The first 9 rows are patterns. Each new row is the sum of 2 different patterns, raised or lowered, with some noise. Before adding, each is slid sideways (what falls off one end comes back at the other), maybe read backwards, and multiplied by a number that may be negative. Names go in the order of the patterns.
In the rows, zero is written as 128.
Some rows, each with the names of its patterns after it:
[ 98  94 112 122 104 122  96 117  95 128 119 154 139 155 111 105 137 135
 113 161 115 154 100 133  97 111 149 160 142 110  98  96 122  94 121 103
 113  96 141 154 119 138 108] : j761
[141 141 123 142 147  95 148 132 127 121 114 120 125 138 100 145 143  98
 163 145 117 145 160 143 111 140 113 147  99 128  94 160 118 124  98  99
  98 101 123 159 119 150 111] : j371
[133  95 126 115 131 113 135 131 135 108 103 148 156 141 133 129 106 103
 148 128 143 151 138 113 112 117 115 125 109 112 117 155 137 102 143 156
 132 150  95 122 150 145 105] : j892
[150 143 101 140 132  95 102 103 143 154 130 105 154  94 131 133 125 147
 119 156 162 109 151 106 109 146 115 156 101 143 122 127 142 162 108  98
  96 108 140 142 118 128 101] : j868
[147 106 110 157 119 107 116 109 140 112 131 150 112 148 100 118 140 102
 125 134 121 113 136 150 139 125 147 153 125 160 135 112 150 135 101 117
 109  99 152 157 121 108 154] : j499
[142 160 161  98 160 137 150 157 123 101 143 105 131 160 145 100 143 103
 104 133 115 144 124 126 115  93 155 135 148 158 110 104 121 134 149 106
 148 122 145 124 108  95  97] : j24
[125 101 152 156  98  99 106 102 111 147 103 143 152 128 152 148 162 105
 122  99 146 121  96 144  98 107 159 104 126 134 121 161 135 112 120 135
 159 122  98 100 157 116 152] : j853
[160 153 161 104 120 155 135 135 159 106 103 114  95 126 110 119 108 158
 125 151 140  97 138 113 144 150 152 134 147  94 161 156 115 160  99 116
 106 133 101  98 138 154 120] : j262
[131 154 112  98 147 148 122 124  94 138 146 151 104  97 145 130 104  96
 133 123 132 116 119 145 144 108 138 139 147 133 100 112 114 161 132 149
  96 129 128 142 105 146 117] : j971

New rows. What belongs after each?
[125  70  94 103  85  68 120  87 118  75  99  85 112 112 115 114  70 116
 103  80  79  86  79 113  83  67  96 122  68  95 101  97 100  87  98  88
 105 114  89  82 117 102  80] : j853 j971
[140 179 181 139 150 108  71 174 115 163 108 146 151 121 139  98  89 127
 138 125 193 114 102 183 105 113 168 148 148 117 115 131 198 143 137 106
 107 121 154  94 169  74 148] : j371 j868
[148 146 142 127 166 139 147 163 144 141 170 141 148 143 183 155 178 154
 168 161 131 164 141 141 131 142 143 160 181 142 149 175 157 177 129 141
 143 182 147 150 131 167 170] : j371 j853
[139  87 116  96  53  67 117  90 120  71  68 103 125 141 118 135  81 126
  70 102  87 124  89 119  90  64 104  89  57 141 124 119 106  96 123 112
 137 114  67 110  87  57 123] : j892 j24
[124 125 139 118 128 141 128 145 135 125 133 139 106 131 151 128 116 124
  99 125 151 138 111 124 130 142 123 119 129 142 126 150 106 124 141 135
 129 130 104 133 145 132 101] : j892 j853
[119 127  94  98 114 134  96 134 105  89 104 145 133 152 129 103 135  99
 141 115 149 136 111 126 100  98 148 144 141 115 112 119 106 108 113 109
 130 135 124  99  94 112 139] : j761 j24
[150 134 104 112 130  92  89 105 107 113 106 113 140  94 121  70  87 133
 107 128 104 124 103 131 148 122  96 140 125 111 159 128  86 140 106  78
 107  86  95 136 139  98  75] : j499 j24
[125  95  84 101 112 100 121 106 120  60 116  73  59 109 105  87  94  91
  61  75  84 104  58  66  86 102 105  75  88  84  58  66  92  78  87  69
  58  96  50  94  92 111  95] : j761 j499
[151 174  85 155  95 103 104 155 136 166 130 123 132  91 129 182 142 142
 116  98 122 176 156 162 120 122 114 120 105 140 100 123  98 137 177 118
 119 114 134 140 133  98 119] : j892 j868
[148 140 142 118 127 162 155 123 174 130 161 111 157 137 116 142 153 106
 124 106 161 131 175 162 146 152 158 153 161 167 154 157 115 150 129 127
 174 138 153 136 162 127 152] : j761 j262
[114 151 104 158 154  84 134 123 131 150 148 110 121 108 141 135 114 159
 103 109 104 114 100 104 105 113 143 137 119 139 123  94 148 146 147 111
 147 142 103 101 133 117 113] : j499 j262
[166 113 111  99 173 168 147 126 163 187 124 163 153 130 162 130 123 160
 110 127 133 139 157 132 155 134 155 104 173 123 143 148 143 107 170 156
 132 169 173 111 143 135 130] : j853 j971
[ 95 109 120 121 127  93  88  54 150  93  70 121  99 101 147 123 141  91
  91  79 151  65 129  98 134 112  92  86  83  89 114  77 131  81 103 109
 142 124  98 105 144  60 129] : j371 j24
[144 127 134 111 120 105 154 144 124 139 123 111 147 130 134 116 106 134
 116 155 122 123 102 148 124 153 118 112 152 124  98 135 111 133 116 137
 145 160 145 152 106 121 144] : j761 j868
[100 126 102 104 104 122 131  96 103  96 100 129 120 119 112 106 128  90
 110  95 128 126 138 120 104  91  96 123 100 101 101 103 111 117 110 133
 109  90  87 134 106 138 118] : j24 j971
[118 117 101 128  92 104 121 108  72  77  79  79 118 110 101  77 119 109
  85  79 106 106  96  93 101  90  85  99 107  97 103  83  82  94  89  84
 109 110  90  95 115  90  94] : j499 j24
[140 102 147 157 136 120 103 125 119 152 133 171 139 172 135 122 133 138
 149 175 138 172 105 143 124 129 165 153 155 117 109 129 124 128 155 128
 120 133 134 157 151 160 133] : j761 j24
[107  99  99 133 121 115 122  91 116 134 128 128 123 106  96 106 132 113
 144 148 104  97 131 108 121 126 131 116 133  81 137 121 138 117 100  87
 132 129 137 139  91 136 138] : j892 j24
[114 165 188 115 144 107 122 145 120 149 105 160 153 151 151 183 104  97
 115 128 163 175 149 123 103 161 155 124 136 145 104 117  91 156 141 153
 139 156  86 159 148 162 170] : j892 j868
[149 115  90 140 140 167 102 160 104 140 156  99  99 170 159 161 146 142
  97 144 101 109 115 108 106  86 130 126 161 111 152 163 103 145 133 105
 129 129 112 119  98 136 162] : j761 j853
[ 77 138 113 143  90 133 163 104 153 129  81 126 118 115 118  90 101 129
 113 115  87 137 153 161  88 123 104 127 141 115  92 162 139 144 134 132
 113 156 115  94 108  87 102] : j761 j853
[ 90 107 107  87 127  94  88 118  94 113 112  81  82 100 138 116 114  97
 123 103 133  94 103 110 112 101  84  70  97 132 120  94  67 126 127 104
  74 107 109  88  80  69 115] : j499 j971
[133 107  74  95 100 111 127 125  98 121  72 107 102 110 135  96 135 151
  94 139 102  93 128 108 135  79 118 105 108 110 141  90  72  92  87 127
 123  93 114  82 123 110  84] : j868 j499
[ 60  85  85  94 108  64  90  90  69  91  75 101  90  72  57  74  77 132
 108 107  80  94  80 117  78 124  73  93  94  84 101 103 100 126 100  90
  81  56 109  59  95 100  95] : j761 j868
[129 117 140 138 119 114 125 130 139 136 136 121 150 122 141 138 127 130
 138 127 128 137 152 144 125 131 139 130 145 146 135 132 137 116 121 122
 128 148 148 135 128 151 144] : j892 j499
[113 145 124 135 117  88  99 113 141 123 119 111  98 109 134 118  99 105
 137 115 114 137 123 145  95  89 130 108  90 143 104  91 109 113 114 107
  82 142 103 147 108 110 122] : j371 j868
[135 124 126 123 149 104 133 130 107 108 136 130 139 129 108 115 123 103
 127 116 113 127 104 119 110 120 107 127 120 106 111 123 109 108 109 114
 101 120 128 149 148 122 103] : j761 j371
[183 126 157 182 163 133 125 141 131 160 183 123 150 161 131 176 176 152
 156 151 165 127 145 143 150 139 176 158 122 147 120 180 134 130 146 120
 145 148 134 181 131 114 152] : j499 j24
[ 59  94  85  77 124  95  56 126 154 134 145 144  66 101  94  97  81  64
 103  88 101 116 151  99 126 124 103 128 106  88 110 130 109 103  98 101
 116 118 109  67  91 124 132] : j499 j853
[135 110 113  61  72 123 131  86 115 102 127  73 107 146  79 103  69  65
 120  75 106 117  90 147  61 116 110  62  90 130 123 123 105 109 134  91
 101 143 100 136  98  83 137] : j868 j499
[114 102 106 115  84 102 101 109 115 132  83 115 125  94 119 117  88 122
 116  89 117  93 100 121 118  95  98 108 142 119  80  99  80  96 120  87
 105 109 124 105 130 111 103] : j371 j853
[138 164 181 151 132 185 192 168 189 135 144 182 168 126 166 125 149 154
 159 137 162 173 169 143 145 189 174 174 181 150 154 131 174 170 164 186
 173 165 152 138 159 173 139] : j892 j499
[200 150 144 196 131 139 201 193 135 171 113 153 183 173 154 132 177 152
 114 154 171 173 191 137 134 171 178 161 153 184 173 179 133 133 124 165
 176 204 160 138 186 182 159] : j24 j971
[131 120 130  99 136 110 143 135 119  83 140 137 164 140 116 109 144 117
 152 105 101 156 129 113 141 150 148 130 100 114 134 119 164 116 121 138
 126 132 103  92 145 108 133] : j868 j971
[125 101 119  89 124 110 127 110 103  90  94 130 122 137 117 126 119 117
 114 121  99 105 109  99 130 139 125 117 123 133 106 124 113 120 114 124
  87 106 105 120 133 111 106] : j761 j499
[113 108 119 126 120 116  99 139 121 122 145 129 117 141 110 134 121 130
 131 154  98 116 113 130 102 132 107 117 149 128 114 135 151 105 107 101
 135 141 159 121  89 125 132] : j892 j971
[221 184 174 145 169 194 175 175 181 171 207 138 204 161 179 191 196 175
 224 182 196 214 152 176 223 174 179 160 171 188 198 192 184 166 190 198
 189 191 182 146 193 176 206] : j892 j868
[114  76 122  96  95 153 122 140 126  93 126 120 158 134  85 119 123  83
 132 134  88 154 141  73  81  96  75 129 104  73 118 160 145 150 136 128
 109  95 116 111 110 102 147] : j24 j853
[163 109 150 139 107 116 207 107 122 144 119 172 143 135 163 163 159 127
 191 136 147 164 123 110 144 123 134 137 170 171 169 160 147 129 182 130
 172 144 166 140 157 147 165] : j371 j892
[112 119 113 107 135 150  86 143 120 116 145 153 139  96 137 117 134  90
 124  90 153  96 106  95 104  78  83 128 156 119 122 102 128 143 127 117
 130 106 140 117 129 104 116] : j371 j971
[ 88  50 118 112 100 127  79 116  64 115  65  66  66  94 149 129 104 117
 113  67 119 145 133 100 120 102  85  95 130  93  65  61 135  91 115 155
  51 129  95 137 138  99 102] : j868 j262
[158  83 129  79  75 102 111  90 117 123  96 140  74 136 145 116 139 166
 102 155 137  82 114  82  85 134 143  79  65  88 145 112  82 153 116 110
 156 109 120 111 150 103 103] : j853 j262
[187 142 174 105 139 180 118 155 134 166 120 128 182 195 133 138 111 111
 170 159 111 149  99 155 162 112 140 146 124 124 119 164 191 141 132 192
  98 162 137 144 174 128 189] : j868 j499
[ 95 140 108 117  95 140  64 107  94 115 141 115  90  78  93  74 113  73
  74 134 121 107 127  95 115 148 120 113 128 142  91  70  78 136  93 103
  69 109 123 137 109  78 127] : j262 j971
[133 144 151 122 145 132 161 134 130 133 106 104 156 153 157 144 139 126
 152 145 152 110 105 133 133 140 142 157 131 127  99 134 136 110 157 134
 113 123 108 137 114 128 147] : j761 j868
[139 122 186 135 178 181 153 160 131 147 156 104 154 132 128 170 177 113
 121 139 161 176 147 142 145 130 165 122 147 178 146  98 128 150 190 176
 140 157 163 109 189 125 188] : j868 j499
[173 160 150 133 145 157 168 146 145 132 152 132 137 156 174 139 137 139
 157 170 150 141 123 150 155 136 161 134 157 164 137 142 161 137 162 153
 156 146 149 153 168 147 126] : j868 j971
[ 87  48  90  70  52  57  84  96 112  84  68 107  50  51  95  79  90  83
  78  76  86 100  91  57  56  83  73  67  75  58  73  73 104  85  42  98
  57  74  94  47  84  88  69] : j892 j868
[127 154 100 130 136 178 167 119 134  94 126  94 131  90 113  88 134 190
 134 154 140 104  88 149 152 141 126 128 135  83 116 136 144 139 142 148
 108 170 171 100 186 131 183] : j761 j262
[ 96 139 109  99 145 113 131 159 138 151 152 114  94 149 116 109 140 113
 147 145 126  94 127 124 133 125 103 131 122 124 159 108 144 144 125 164
 124 103 148 145 149  99 103] : j853 j971
[116 111 165 127 144 142 145 151 166 153 111 129 163 156 155 119 146 118
 136 136 122 143 159 126 144 129 120 166 141 172 130 113 119 127 125 115
 156 113 135 148 167 182 174] : j761 j853
[122 135 146 134 171 139 140 135 114 148 130 151 132 177 134 158 127 104
 123 138 161 143 147 150 128 119 142 173 123 176 126 112 100 129 126 131
 163 156 151 164 167 168 138] : j761 j262
[144 113  73 102 102 122 138 118  74  90  85 118 115 123 121 133 106 136
 119 138 104  74 122 119 127 108 103 109 137 122  97  75 149  92 142 134
 133  93 108  80 114 117 107] : j892 j868
[163 181 174 119 152 167 135 159 151 158 178 161 173 120 145 143 158 179
 121 143 173 181 155 133 194 197 122 160 152 123 181 181 159 144 175 138
 180 162 145 184 165 177 159] : j499 j853
[126 115 131 130 104 132 111  92 123  97 115 148 133 105 120 118 126 125
 123 140 132  93 134 126 134  98 106 120 110 138 102 126 115 115 122 119
 103 104 139 140 127 134 111] : j499 j24
[ 81 110 118  85 105  77 113 103 101 122  71 104  91  66  97 110  84 130
  83  88  83  75  66 131  85  93  85 114 133 104  89  99 102  88 105  75
 105 119 128 118  62  78  92] : j868 j24
[154 156 176 140 154 167 140 186 133 173 177 179 179 184 159 184 122 181
 168 172 158 180 159 177 159 147 146 162 151 120 178 134 160 191 141 163
 166 162 176 175 164 160 191] : j371 j262
[ 97 114 128 101 133 116 122 114  89  87  77  98 136 124 103 116 142  89
 145  99 121  87  91 135  92 143 128 105 117 116 117 129  95 151  92 111
 142 133  92 108  85 132 117] : j761 j868
[ 94 133  77 104 113 110 123 140 100 106 117 102 125  93 109 110 117  81
  86 125 128 146  69 110  74 105 110  77  66 116 149 125 130 136  84 112
 113  99 124  79 103  84 107] : j853 j262
[ 77  75 104  18  74 105  80  79  61  84 122  92  65  42  52  75  96  27
  48 124  62  85 120  76 116 104  53  24 123  83  88  73  33  74 108 103
  61  81  63 107  88  38  71] : j853 j971
[133 134 148 128 163 165 152 153 179 156 176 170 138 153 159 147 148 160
 140 139 125 159 135 138 171 155 157 162 150 170 131 153 131 134 179 138
 140 149 154 136 155 161 173] : j499 j262
[108  73 132 120 101 121  83 114 100 133 100 113 139  63 128 135  93 130
 137 123 116 105 112 129  69 104  95 159 123 104  78 102  75  73 123 141
 108 124  88 137 144 125 139] : j371 j868
[126 146 126 119 161 133 132 119 130 147 151 141 124  99 129 140 102 159
 152 114 116 110 121 131 153 137 142 112 129 145 129 153 130 173 148 144
 131 101 129 169 108 142  95] : j892 j868
[114 154 125 177 108 157 114 117 165 149 139 141 116 105 163 132 130 163
 135 165 179  91 178 172 122  94  91 135 158 158 117 178  92 160 149 135
 137 116 189 186 130 182  94] : j868 j24
[128 165 149 111 165 138 145 110 109 122 138 105 130 155 111 151 159 149
 152 154 110 106 146 137  98 141 113 149 156 146 110 135 153 138 116 108
 148 118 131 164 113 140 163] : j499 j853
[113 130 154 135 129  95 134 134 134 155 120 109 156 132 130 155 108 130
 122 124 127 155 138 158 132 107 126 134 157 136 131 126 139 164 138 123
 146 128 139 111 100 147 137] : j868 j971
[ 95 159 161 137 158 114 128 123 145  98 139 128 104 187 155 139 170 154
 129 155 168 156 145 140 146  96 141 137 119 113  98 143 111 160 185 109
 167 136 163 165 148 137 158] : j371 j262
[ 93 137 115  89  96  74 111  88  95 101  86  59 105 121 137 116 109 100
  95  95 113  81  73 124  76  86 122 132 141 102  73  84 127  67 147  96
 118  98  91 116  70  66 135] : j761 j868
[179 143 129 156 150 136 147 172 153 186 130 175 129 114 161 162 144 145
 114 148 169 134 128 165 152 144 140 156 140 143 161 116 121 140 131 125
 183 170 158 161 119  99 131] : j892 j499
[ 93  82  92 125 104 123  79 111  85  90  78  94  94 100  67 105  77 111
 111  92 108 110 110 118 105  91 115  94 113 102  96  96  79 106  93 107
  80 104  88  97 126 107  91] : j761 j262
[165 123 102 123 119  76  84 135 107  88  73 141 115 133 140 137 108 161
 100  71 130 102  90 152  99 122  91 140 101 102 143 174 123 118 124  75
 130  71 112 117  98 113 145] : j761 j499
[144 131 153 118 168 132 174 147 117 107 117 133 154 150 160 140 143 135
 156 150 140 120 155 154 158 151 168 167 126 161 151 143 152 156 135 136
 122 134 127 160 136 144 141] : j761 j371
[138  82  88 116 127 122 136 106  64  86  74 101  98  88  91 115  86 135
  99  89 131  95 103 132 112 105 139  88 137 147  74 152  99 103  68  89
  73  75 122 126 110 117 138] : j24 j262
[148 184 156 165 135 145 177 179 168 144 138 148 169 149 159 156 145 136
 172 185 163 182 160 136 132 156 162 153 152 144 152 141 150 161 172 176
 191 153 136 180 172 165 194] : j761 j892
[115  89  93 114  94 128  95  87 129 136  94 117 127 117  90 114 100 109
 126 125 111 112 136 112 133 141 100 118 116 107 110 119 121 109  89 130
  99 101 119 107 135 127 116] : j499 j24
